Each new row is followed by its nearest point in the smallest flat space through zero that holds the last named rows.
In the rows, 128 means zero.

z_494 (3 x 17)
[[176 120 112 112 109 166  96 101 103 113 146 130 107 163 198 124  49]
 [161  83  60 107 115 140 123 136 135  57 137 126 159 162 156 126 126]
 [118 116  68 137 119 142 106 134 126 105  49  93 110 180 210 119 108]]
New rows:
[122 125 110 110 125 102 157 136  71 134 116 151 150 174 138 137 145]
[127 121 113 127 127 127 129 133 132 116 119 124 134 135 133 127 135]
[130 122 128 149 111 131 129 113  98 157 175 131 150 127 133 135 123]
[142 130 142 122 126 133 126 120 122 132 154 138 127 121 122 130 114]
[ 72 102 130 129 115 130 130 129  71 118  98 118 149 165 125 126 137]
[114 126 112 134 129 124 128 136 133 124  99 116 127 137 138 126 139]
[140 137 168 162 167 147 130 103 106 126 128 124 149 127 144  95 117]
[131 138 144 129 127 133 123 120 121 143 133 130 117 125 133 128 112]
[160 124 131 120 124 135 136 125 120 112 132 101 109 128 133 151 121]
[139 124 124 123 124 135 123 124 124 122 136 130 127 133 137 128 115]

z_292 (3 x 17)
[[159 180 121 118 161 139  92 120 148  90 130 149 116  66 174 165 169]
 [ 92 134 146 143 112 101 108 132 151 115 148 159 136  92 119 178 137]
 [151 120 101 125 177 165 140 168 158 151 170 150 171 166 125  61 140]]
New rows:
[100 139 147 152 180 140 136 140 125 135 146 116 145 134 120 115 127]
[127 123 124 130 138 134 130 141 139 135 144 138 143 137 123 114 131]
[116 153 116 144 143 146 104 147 129  98 113 136 123 127 128  94 136]
[141 137 121 124 143 138 124 132 134 125 133 133 131 125 138 121 137]
[104 159 106 115 154 131 130 109 180 105 176 140 111 110 113 115 120]
[128 138 125 131 144 132 117 141 150 123 149 151 142 114 133 133 143]
[129 139 120 145 107 118 116 128 140 131 141  88 147 128 105 135 106]
[116 120 133 132 117 120 131 128 126 132 128 127 129 132 119 132 121]

z_383 (3 x 17)
[[128 161 128 109 145 152 165 152  64 107 165 134 186 177 175  77 112]
 [ 67  63 143 114 144 143 159 154 103 152 179 126 139 123 179  83 120]
 [ 86 163 123 101 128 128 126 142  83 112 138 150 162 115 177 108  93]]
New rows:
[139 139 128 160 117 112 143 127 134 115 136 101  94 159 133 158 139]
[152 128 128 137 128 130 130 123 139 128 123 121 122 141 110 134 140]
[142 120 120 158 131 133 112  87 126 100 101 115 163 133 148  95 120]
[138 143 126 127 129 130 130 128 121 121 127 129 137 138 128 126 127]
[ 81 147 163 121 109 141 123 121 100 146 143 163 124 127 136 158 128]
[101 133 127 118 125 123 120 131 118 127 128 138 132 109 146 127 113]

z_862 (3 x 17)
[[132 118 147 135 120 177 128  84 125 130 145  98  95 135 140 110 130]
 [ 99 135 151 151 129 138 130 134 153 125  95 136 103 173 111 106 173]
 [199 154 154 105 163 129 129 148 108 105 110 131 165  98 136 126 145]]
New rows:
[158 121 157 113 150 132 158 146 150 107 151 138 110 109  93 151 142]
[148 137 139 123 139 130 129 134 124 120 120 129 137 123 129 125 138]
[150 101 163 144 158 167 127 103  94 116 118  97 144 130 149 156 134]
[162 132 150 122 137 160 128 107 116 120 134 109 123 117 140 117 133]
[130 126 122 129 166  92  90 128 111 166 122  90  97 103 157 147 125]
[134 125 120 122 126 126 127 125 121 130 139 125 133 116 133 134 114]

z_867 (3 x 17)
[[144  98 123  68 107 140 126 104 167 145 159 117 119 117 120 140 164]
 [140 118 101 107  68 119 127 110 120  85 162  93  86 165  64  82 145]
 [126 155 120 113  62 140 167  79 121 120 130  46 130  96  75  91 162]]
New rows:
[ 95 134 103 139 127  95 136  98 151 123 144 105 152 133  88 154 105]
[127 134 126 129 117 129 134 121 124 124 127 114 128 125 118 120 132]
[123 188 168 100 118 122 114 101 117 116 112 148 142 152 115 126 152]
[126 135 128 132 122 129 134 124 124 126 125 118 130 124 123 123 129]
[124 132 125 178 115 132 118 128 108 135 141 135 153 146 141 146 136]
[123 136 131 146 137 125 128 136 118 125 118 134 132 130 133 127 117]
[143 121 118 148 119 132 121 102 138 127 144 112 121 139 109 133  93]
[129 127 123 128 119 125 127 127 124 119 133 123 120 136 117 119 128]

z_596 (3 x 17)
[[ 93 101 120 132 122 108  89 142 120 160 143 154  88 138 133 196 142]
 [125 158 106 123 131 130 135 151 128 150 129 109 149 165 130 131 117]
 [126 139  97 138 124 134 149 141 146 151 122 132 131 100 137 113  94]]
New rows:
[ 96 101  71 185 100 128 111 129 127 115 111  99 115 126 125 135 113]
[117 124 111 134 124 125 127 137 135 148 129 138 117 115 134 140 115]
[171  86 154 144 143 152 174  99 122 111 135 164 113  71 155 135  95]
[137 101 139 140 123 133 139 104 141 108 120 150 110  61 130 102 119]
[128 132  86 124 109 133 157 143 107 116 129 119 115 128 185 168 125]
[118 133 110 131 126 126 127 142 132 149 130 131 124 131 133 141 117]

z_480 (3 x 17)
[[151 142  59  88  89 130 112 120 166 154 107 146 127 184 136 132 135]
 [147 135 133 109 152 152  98 124 144 146 114 129 122 134 112 157 116]
 [ 86 116 145 114 131 153 134 124 160 138  89 138 106 122 136 140 133]]
New rows:
[143 131 128 166 161 119  93 146 125 150 139 145 150 138 147 140 111]
[152 135 131 129 143 129 113 129 118 130 140 122 134 127 116 137 119]
[161 145 126 113 126  97 151 137 108 141 105 165 159 164 165 157 158]
[142 134 101 120 111 120 126 127 132 132 131 132 133 147 131 123 131]
[134 114  99  95 165 106 103 127 156 161 107 107 105 112 157 111 138]
[128 130 119 113 127 139 119 125 146 139 112 134 122 139 128 138 128]

z_140 (3 x 17)
[[126 153 140 180 151 139  78 175 105 120  97 158 105 148 141 172 155]
 [128 118 157 133 185 153 164 168 100 140 121  99  98 139 121 156  88]
 [104 141 194 161 141 132 129 164 120 111 122  90 135 144 151 127 108]]
New rows:
[118 112 134 151 128 119 156 131 123 126 136 135  78 157 139 129 128]
[128 127 134 132 142 134 133 139 120 130 125 124 120 131 127 137 121]
[185 128 147 141 154 111 137 113 136 120 152 145 148 103 142 171 109]
[131 125 125 126 136 132 133 131 124 132 127 129 122 128 124 134 125]
[152 120 123 101 106 112  71 140 118 130 132 126 136 134  99 104 146]
[130 132 113 128 111 121 112 116 136 125 128 144 135 125 129 123 145]
[127 185 132 109 124 148 120 144 119  96 129 136 103 132 185  98  95]
[119 135 148 141 126 127 122 137 128 120 126 119 133 133 138 126 127]
